The first 7 rows are patterns. Each new row is the sum of 2 different patterns, raised or lowered, with some noise. Before adding, each is slid sideways (what falls off one end comes back at the other) and multiplied by a number that may be negative. Names go in the order of the patterns.
Known rows, each followed by the names of its patterns:
-0.77  -0.34  -0.33  1.38  -0.61  1.32  -4.32  0.73  -0.56  4.32  -0.24  -3.42  -0.09  1.46  -2.76  -1.88  -0.57  1.46  0.97  1.08  -0.92  4.32  -0.71  0.15  0.09  -3.74  1.47  1.31  1.22  0.07  -0.70  0.41  0.52  -3.55  0.56  -0.54  1.81  -0.17  0.42  0.97  2.62  -0.64  2.65  -0.28  0.20  -2.35  -0.16 : J
-0.86  -0.51  0.23  1.06  -0.10  3.28  0.67  2.06  0.57  -0.15  0.73  -0.04  0.21  -0.37  -0.16  -4.32  -1.61  1.90  -0.55  0.60  1.71  -1.14  1.19  -4.32  2.70  -0.96  -2.11  -0.12  2.69  -2.47  -0.06  1.00  3.60  -0.80  0.03  3.30  -4.32  0.93  -1.86  -0.07  0.09  -2.30  0.01  4.32  1.22  -0.05  -0.37 : L
-2.22  -0.09  1.90  -2.66  1.79  0.79  0.54  -1.50  -0.46  0.27  -0.84  -0.17  0.16  -1.70  0.21  -2.59  -2.22  0.07  -0.94  1.46  -0.02  -0.24  0.15  0.41  0.79  -1.04  0.26  -0.27  0.55  -0.13  1.52  0.65  -0.10  -0.70  0.25  -1.29  1.62  0.35  1.15  -0.65  -3.54  0.44  -0.03  0.03  -2.38  0.46  -4.32 : T
-0.02  -1.37  -0.18  0.18  0.43  0.72  0.78  -2.01  1.84  1.14  0.18  1.96  -0.74  -1.07  2.20  -2.63  -0.35  0.11  -2.03  0.09  0.44  2.37  0.16  3.06  -3.20  3.83  -0.84  1.97  1.29  0.25  -2.91  2.11  -0.67  -0.30  2.34  4.05  3.64  0.48  0.25  0.33  0.20  -0.51  0.92  0.54  0.53  0.77  1.02 : X
0.55  -0.84  3.53  -0.74  2.00  -1.51  0.86  0.97  0.37  -1.27  -2.15  -0.17  0.59  0.36  -1.47  -2.69  -0.42  0.21  -0.08  -2.76  -2.63  -4.32  1.75  -0.54  0.51  0.63  1.44  1.61  -1.38  0.17  1.43  -0.18  0.66  1.24  -1.51  -0.33  -1.77  -0.68  -2.13  3.20  0.81  3.65  -0.87  -0.36  -1.52  -0.23  -0.19 : V
1.18  0.08  -2.84  -1.93  -2.28  -0.61  -0.91  2.12  -0.95  -0.12  -2.80  -1.27  -0.02  1.40  1.87  0.05  4.32  -1.30  -2.29  0.40  0.04  2.57  -0.51  0.41  1.71  -0.40  0.91  -0.34  1.30  2.37  3.51  -0.29  -3.79  -1.28  -2.19  -1.12  0.25  0.63  1.15  0.42  -0.63  0.32  -2.92  -0.76  1.13  1.73  -0.89 : S
-0.82  -0.83  -2.94  1.91  -2.73  0.83  -1.45  0.08  -1.29  -1.49  1.54  1.65  0.18  0.20  0.40  1.17  0.04  -1.26  -0.31  -0.61  1.03  0.17  -1.32  -0.06  -1.53  1.03  1.02  2.52  1.10  0.37  0.62  4.32  -1.06  -0.88  2.44  -0.16  -1.37  -3.38  0.69  1.22  2.58  -1.63  0.92  -0.35  -0.79  -4.32  -4.32 : P

New rows, each followed by the names of its patterns:
-0.57  4.89  5.33  0.31  1.01  3.29  4.69  1.72  1.69  0.84  4.80  2.17  2.72  3.55  5.24  6.35  4.14  4.34  4.97  1.65  5.32  0.53  3.06  1.54  3.73  3.64  2.56  0.75  2.49  1.13  1.81  1.86  3.34  4.81  3.09  5.44  1.16  1.43  4.17  2.79  5.53  1.72  2.03  1.34  1.62  2.93  1.91 : S P
-3.59  3.68  -2.01  0.16  -6.13  -1.52  1.24  -1.58  -3.12  1.24  0.03  -0.07  -3.27  -1.95  -3.17  -0.37  -5.55  -0.77  -2.15  -2.38  1.97  -2.89  -2.73  -3.23  -2.49  -1.17  -1.82  -2.10  0.89  -2.96  -2.43  -2.70  -1.55  -1.91  -2.39  -3.72  -0.44  -4.60  -1.38  -1.38  0.65  -1.28  -0.47  -1.77  -1.36  -3.46  -1.20 : J V
-0.68  -2.27  -4.34  -3.36  -1.57  -1.50  -2.64  -2.95  -4.02  -0.62  -2.92  -1.44  -4.07  -3.15  -2.17  -3.26  -3.93  -3.76  -1.66  -2.31  -4.52  -2.45  -3.52  -3.32  -1.91  -1.53  -1.04  -2.41  -1.82  -4.79  -4.31  -4.15  -1.89  -1.79  -2.14  -5.29  -2.35  -3.16  -2.19  -7.03  -1.84  -7.37  -3.30  -3.51  -2.05  -5.06  -0.70 : T V
0.26  3.41  5.81  2.35  3.50  4.09  6.42  5.00  2.35  5.19  0.77  3.74  0.48  0.86  3.56  1.75  4.48  5.88  4.50  2.65  2.30  -0.48  -0.23  2.78  3.37  1.07  6.93  1.91  5.31  2.62  2.81  2.84  2.17  3.99  3.72  2.94  -0.61  1.83  5.32  2.52  2.85  4.26  1.67  4.70  -0.55  4.46  2.18 : L P
-1.94  -3.13  -1.61  -3.78  -2.24  -2.24  -1.73  -2.00  -0.71  -2.53  -1.47  -1.56  0.01  0.23  -2.57  -3.19  -1.51  -2.81  -2.14  -1.15  -0.50  -0.76  -1.95  -2.16  -1.62  -3.01  -1.97  -1.54  -0.51  -2.89  -0.27  -0.84  -2.15  -2.23  -2.81  -1.67  0.20  -0.77  -2.77  -0.29  -3.46  -3.14  -3.30  -0.24  0.34  -0.20  0.43 : S P
-3.53  -0.97  -0.50  -0.53  1.14  0.66  -3.42  1.08  0.03  -3.12  2.41  0.86  -1.05  -2.71  -2.16  -2.93  2.72  -5.16  0.75  -2.83  -1.34  -1.34  1.23  -4.61  0.56  2.16  -1.86  -3.01  -3.18  -0.97  -0.89  -1.30  -0.82  0.52  -1.52  0.94  -0.36  -1.84  -2.49  0.24  0.31  -0.22  1.08  0.25  0.34  -0.80  2.05 : X S
-0.57  0.26  -0.73  0.91  -0.10  -2.23  0.36  -1.07  -2.63  -0.21  -2.50  2.25  -1.66  1.26  1.07  -0.53  -1.88  3.33  -1.47  -1.90  -1.26  -0.40  -1.53  -4.65  2.03  -0.56  1.98  -1.66  -0.31  0.25  -1.22  -5.80  -4.20  -1.28  -0.97  -2.09  0.75  -2.40  -0.86  -1.70  -2.53  -1.94  -2.85  -0.05  0.34  -1.12  -0.78 : L P
1.76  1.52  1.12  2.64  1.69  3.07  3.37  3.63  0.43  1.51  -0.38  2.12  3.74  1.80  1.62  2.15  0.82  3.22  0.73  1.15  2.66  3.25  1.61  2.83  1.96  2.56  1.85  2.07  0.08  3.80  0.56  4.24  1.22  1.36  2.15  5.59  2.25  4.96  1.36  1.11  -0.44  -0.39  0.98  1.13  2.81  1.98  1.68 : X V
-1.52  -3.07  -0.23  -0.24  -0.76  -0.54  -3.51  1.19  1.42  -1.06  -2.56  -4.61  -4.62  0.89  -1.55  -0.74  -1.02  1.40  0.30  -2.00  -1.41  0.59  -2.44  -0.92  0.25  -1.59  -1.37  -1.33  -2.91  -3.16  0.81  0.39  5.59  -2.02  -1.13  -2.14  1.09  -1.47  3.75  0.49  2.45  -3.30  3.34  -4.02  -0.87  -0.46  0.77 : T V
-1.82  -2.37  -0.05  -0.98  -0.05  -0.56  0.34  -3.47  -2.53  -3.74  -0.85  -0.96  -0.20  -0.90  -2.24  -0.90  -0.46  -3.61  -0.11  -2.94  -1.02  -0.96  -3.18  -1.78  -0.69  -1.05  -1.27  -1.63  -0.40  -0.50  1.87  -2.55  0.31  -1.74  1.21  0.83  1.38  -3.93  -0.08  -2.08  -2.01  -1.36  -0.47  1.22  -1.41  -2.33  -1.14 : X V
1.32  1.13  2.14  1.73  1.20  1.70  0.48  0.94  0.98  1.94  0.96  1.91  1.62  0.40  -0.70  1.32  1.55  0.93  3.15  0.31  0.64  1.07  -0.58  1.04  1.73  0.95  1.23  3.24  1.86  0.28  2.86  -0.24  4.33  0.63  2.40  2.51  1.18  0.10  2.10  1.36  1.94  3.88  3.01  1.50  0.85  0.45  0.96 : X S
-3.26  -2.18  -1.70  -1.31  -3.54  -1.51  -2.38  -2.30  -3.38  -3.42  -4.67  -1.29  -4.19  -3.16  -2.44  -3.96  -2.28  -1.97  2.01  -1.31  -1.70  -4.47  -0.13  -4.10  -0.28  -2.30  0.49  -6.34  -0.41  -1.47  -2.61  -2.65  2.10  0.11  -2.84  -4.66  -1.75  -2.42  -5.03  1.11  -2.78  -0.83  -1.88  -1.90  -1.00  -3.44  -5.43 : L X
-3.49  -2.56  -4.17  -1.69  -1.82  -1.44  -2.66  -2.42  -2.73  -1.59  -4.24  -2.43  -3.45  -2.07  -2.38  -2.44  -1.66  -1.20  -0.95  -1.91  -1.12  -2.89  -1.77  0.01  -2.13  -2.91  -3.34  -0.57  -0.53  0.91  -3.89  -1.64  -2.65  -2.94  -4.55  -4.61  -1.90  -2.65  -3.98  -1.51  -3.58  -2.53  -1.95  -2.15  -1.75  -2.41  -0.67 : V P
1.14  1.20  2.89  1.71  1.47  0.27  1.19  0.76  2.36  2.12  1.77  0.26  -2.58  1.01  1.08  1.04  -2.72  2.03  -1.75  -1.58  1.08  3.37  0.53  2.32  1.33  0.53  0.79  0.41  1.70  0.96  2.99  3.35  0.29  1.77  0.46  -1.34  2.56  0.07  3.01  1.22  1.51  1.99  0.94  0.95  0.35  1.27  0.83 : T P
-0.25  4.27  -0.21  -0.64  1.67  1.91  3.70  2.38  3.47  2.63  -0.86  0.98  1.06  0.06  -0.68  -0.89  1.73  0.47  -1.16  4.39  -0.10  3.79  0.42  3.05  4.62  0.61  -1.88  -1.61  0.71  1.14  1.34  0.83  -0.22  0.67  0.58  -1.76  -0.44  -0.86  -1.14  0.26  0.20  1.41  0.34  2.11  -0.60  4.02  0.94 : L T
1.99  3.77  1.16  2.81  -0.54  1.33  3.84  3.32  -0.33  2.61  2.10  -0.27  0.63  0.13  1.34  0.91  3.68  0.02  1.70  -1.14  0.59  2.06  3.00  3.63  1.93  5.83  0.92  1.52  2.93  1.44  4.38  1.33  1.84  3.82  1.24  4.18  0.93  3.49  4.82  5.05  0.80  -0.33  0.87  -0.08  -0.31  2.56  2.50 : L S
5.28  3.76  1.90  0.69  2.56  0.73  1.75  1.50  4.18  2.48  1.03  1.47  2.54  1.24  2.84  3.07  4.20  4.25  2.23  2.88  -0.01  2.47  2.13  3.19  2.40  1.46  1.85  0.83  2.12  -0.53  2.53  2.32  1.40  1.97  1.07  2.10  2.40  0.33  1.97  0.87  2.43  3.23  0.44  0.32  2.02  5.04  2.32 : T S
-5.17  -1.14  -2.50  -2.07  -2.59  -3.19  -1.01  0.37  -0.77  0.32  -2.33  -1.74  -0.58  -3.21  -3.63  -0.68  -2.62  -2.51  -5.39  -0.86  -4.51  0.20  -4.06  1.40  -2.82  -5.42  -5.71  -4.71  -4.91  -4.31  -5.09  0.23  -3.93  -0.84  -4.20  0.73  -3.97  -3.40  -1.15  -3.81  -1.20  -1.41  -1.18  -1.38  -2.86  -3.11  -2.30 : J P
-4.94  -3.83  -3.75  -2.80  0.58  -2.28  -0.44  -2.89  -4.71  -3.24  -0.67  0.01  -1.04  -1.38  1.20  -5.85  -2.37  -6.07  -0.44  -0.09  1.94  -2.20  -4.97  -3.75  -3.13  -6.76  -1.39  -3.95  0.01  -2.84  -3.65  -2.54  -3.21  -0.70  -1.18  -1.51  -3.23  0.10  0.40  -4.04  -4.04  -3.84  -0.04  -0.33  3.55  -4.72  -1.85 : V S
2.92  0.71  1.67  3.02  2.38  -1.21  0.47  0.94  0.98  1.92  0.32  1.43  1.51  1.35  -0.97  0.13  0.11  0.92  0.85  1.08  0.99  1.35  1.15  0.64  3.19  2.57  1.33  2.18  1.59  0.53  1.97  0.41  4.00  -0.72  2.21  2.70  2.46  -0.36  2.59  0.76  0.92  -1.64  1.80  2.36  -0.22  5.01  1.05 : L S
-1.27  -3.11  -1.82  -0.92  -0.45  -1.73  -0.40  1.61  -2.31  -1.77  -0.06  0.60  0.08  -1.60  -1.69  0.70  -1.39  -0.21  -0.59  1.57  2.15  1.03  -0.68  -1.35  -2.03  -0.59  -1.56  -0.11  -0.64  0.30  -0.01  -1.64  -1.33  -2.18  -1.18  -0.53  -0.48  -1.13  0.33  -0.60  -1.77  -2.09  -1.78  -0.50  -1.21  0.78  -1.68 : S P
-0.36  -0.65  -1.10  0.67  -0.83  -3.88  -2.50  -2.56  -1.35  -0.55  -0.86  -0.92  -1.65  -2.99  -2.32  -1.06  -2.96  -0.24  -2.12  -3.06  0.46  -3.80  -1.54  -1.36  -0.05  -0.23  -2.64  1.03  -1.81  -0.12  -3.31  0.87  1.15  -1.90  0.29  0.32  -4.00  -1.75  -0.11  -1.59  -0.30  -0.88  2.03  -1.01  -3.90  2.12  -2.10 : L X
2.96  -1.91  3.01  1.14  -0.92  -4.87  -1.04  -1.73  -5.49  1.94  4.33  1.42  -0.84  -3.40  -0.51  -1.44  -3.27  -0.12  -1.62  -0.56  -1.72  -2.54  -4.42  -2.08  2.14  0.19  1.30  0.50  -0.84  -3.57  -0.90  -0.65  -0.53  0.14  0.97  -1.26  -0.49  -4.95  -0.74  -2.27  -3.06  1.47  1.03  2.87  -0.47  2.13  -5.91 : X S
1.00  -2.38  -2.27  -1.18  -3.37  -5.24  -5.20  -2.58  -0.66  -2.10  -1.48  -1.45  -2.20  -3.40  -2.58  -2.03  -1.70  -1.59  1.01  -2.75  -1.95  -2.83  -1.56  1.23  -0.05  -3.00  -2.49  0.73  -3.68  3.24  1.62  -3.33  -0.89  1.38  -3.27  -0.51  -1.88  -0.36  -3.11  -1.90  -3.48  1.53  -4.97  0.93  -3.45  -0.33  0.35 : T X
0.90  1.57  -1.12  3.48  0.08  2.07  2.36  5.83  0.72  4.11  -0.33  4.14  -2.19  3.07  4.96  0.16  2.96  0.86  1.51  3.04  -3.07  2.77  3.41  4.63  1.25  0.70  0.92  2.93  4.41  3.13  1.33  4.27  4.01  6.31  2.91  1.61  2.60  4.83  4.87  6.07  0.27  -0.75  0.33  3.06  0.13  0.84  4.64 : L V
1.44  0.67  -1.23  3.73  -0.72  3.99  -1.47  -0.65  3.02  1.44  -0.83  2.64  0.28  -0.02  -1.91  -0.54  0.83  -2.22  4.88  -0.14  2.33  1.06  1.93  2.10  2.02  -3.00  -0.32  -0.64  0.76  0.88  0.84  0.26  0.45  0.33  -1.33  -2.33  -0.59  0.08  2.98  -0.22  -1.22  0.33  1.63  -0.73  2.97  1.39  -0.16 : J L
-1.10  -0.21  -2.33  1.11  1.63  2.19  0.03  1.51  1.04  0.61  0.88  -0.80  -0.64  0.74  -1.20  1.10  -0.04  0.77  2.64  -0.64  0.67  1.33  2.07  0.39  2.52  1.12  0.48  -0.49  1.43  0.21  -1.15  3.20  1.04  2.10  0.28  0.89  1.53  1.63  -1.10  1.81  1.69  1.66  1.86  4.03  0.00  -0.17  2.54 : L P
0.01  1.44  0.15  0.38  1.39  1.31  2.47  2.12  1.76  -2.27  -0.18  -1.96  0.90  0.90  1.87  1.18  0.92  0.16  1.23  -2.22  0.84  -0.01  2.21  -0.06  0.58  0.61  0.66  1.46  0.10  0.21  0.29  2.19  1.99  0.87  -0.21  0.46  2.20  2.68  3.83  -0.53  2.36  0.03  -0.46  0.10  -0.19  2.30  0.52 : V S
-0.81  0.98  -0.23  0.06  -2.31  0.56  -1.49  0.57  1.14  2.65  0.78  1.27  1.19  1.24  -0.71  1.36  -0.47  4.48  0.09  1.73  -2.59  0.98  3.29  0.94  -0.87  3.47  2.40  1.68  -0.81  -1.13  0.02  1.56  -2.93  0.45  0.76  -0.77  3.08  -0.54  0.41  -1.04  1.33  1.52  0.73  -0.24  3.48  0.29  1.00 : J T
-0.68  -1.30  -2.65  -4.87  -3.77  -2.11  -1.59  -1.36  -1.59  -0.85  -1.76  -1.31  -1.36  -0.33  -1.35  -1.73  -0.04  -1.14  -1.76  -1.04  -1.95  -0.24  -0.68  -2.12  -1.25  -1.26  -3.24  0.15  -0.37  -2.85  -0.68  -0.65  -1.34  -0.94  0.21  -1.70  -2.13  -1.15  -3.12  1.63  -3.53  -1.93  -2.78  -2.03  -1.19  1.06  -2.38 : L X
-1.09  -4.81  -2.17  -0.85  -4.05  -5.81  -4.47  -2.26  -3.46  -4.04  -5.42  -2.47  -0.08  -1.38  -3.38  -2.08  -4.62  -3.60  -3.55  -3.51  -2.06  -3.00  0.47  -1.59  0.00  -2.73  -3.34  -3.09  -3.20  -1.44  0.24  -1.45  1.62  -4.07  -3.77  -0.02  -2.32  -2.27  0.71  -2.39  -4.70  -7.27  -1.89  -6.70  -4.09  3.14  -3.75 : L S
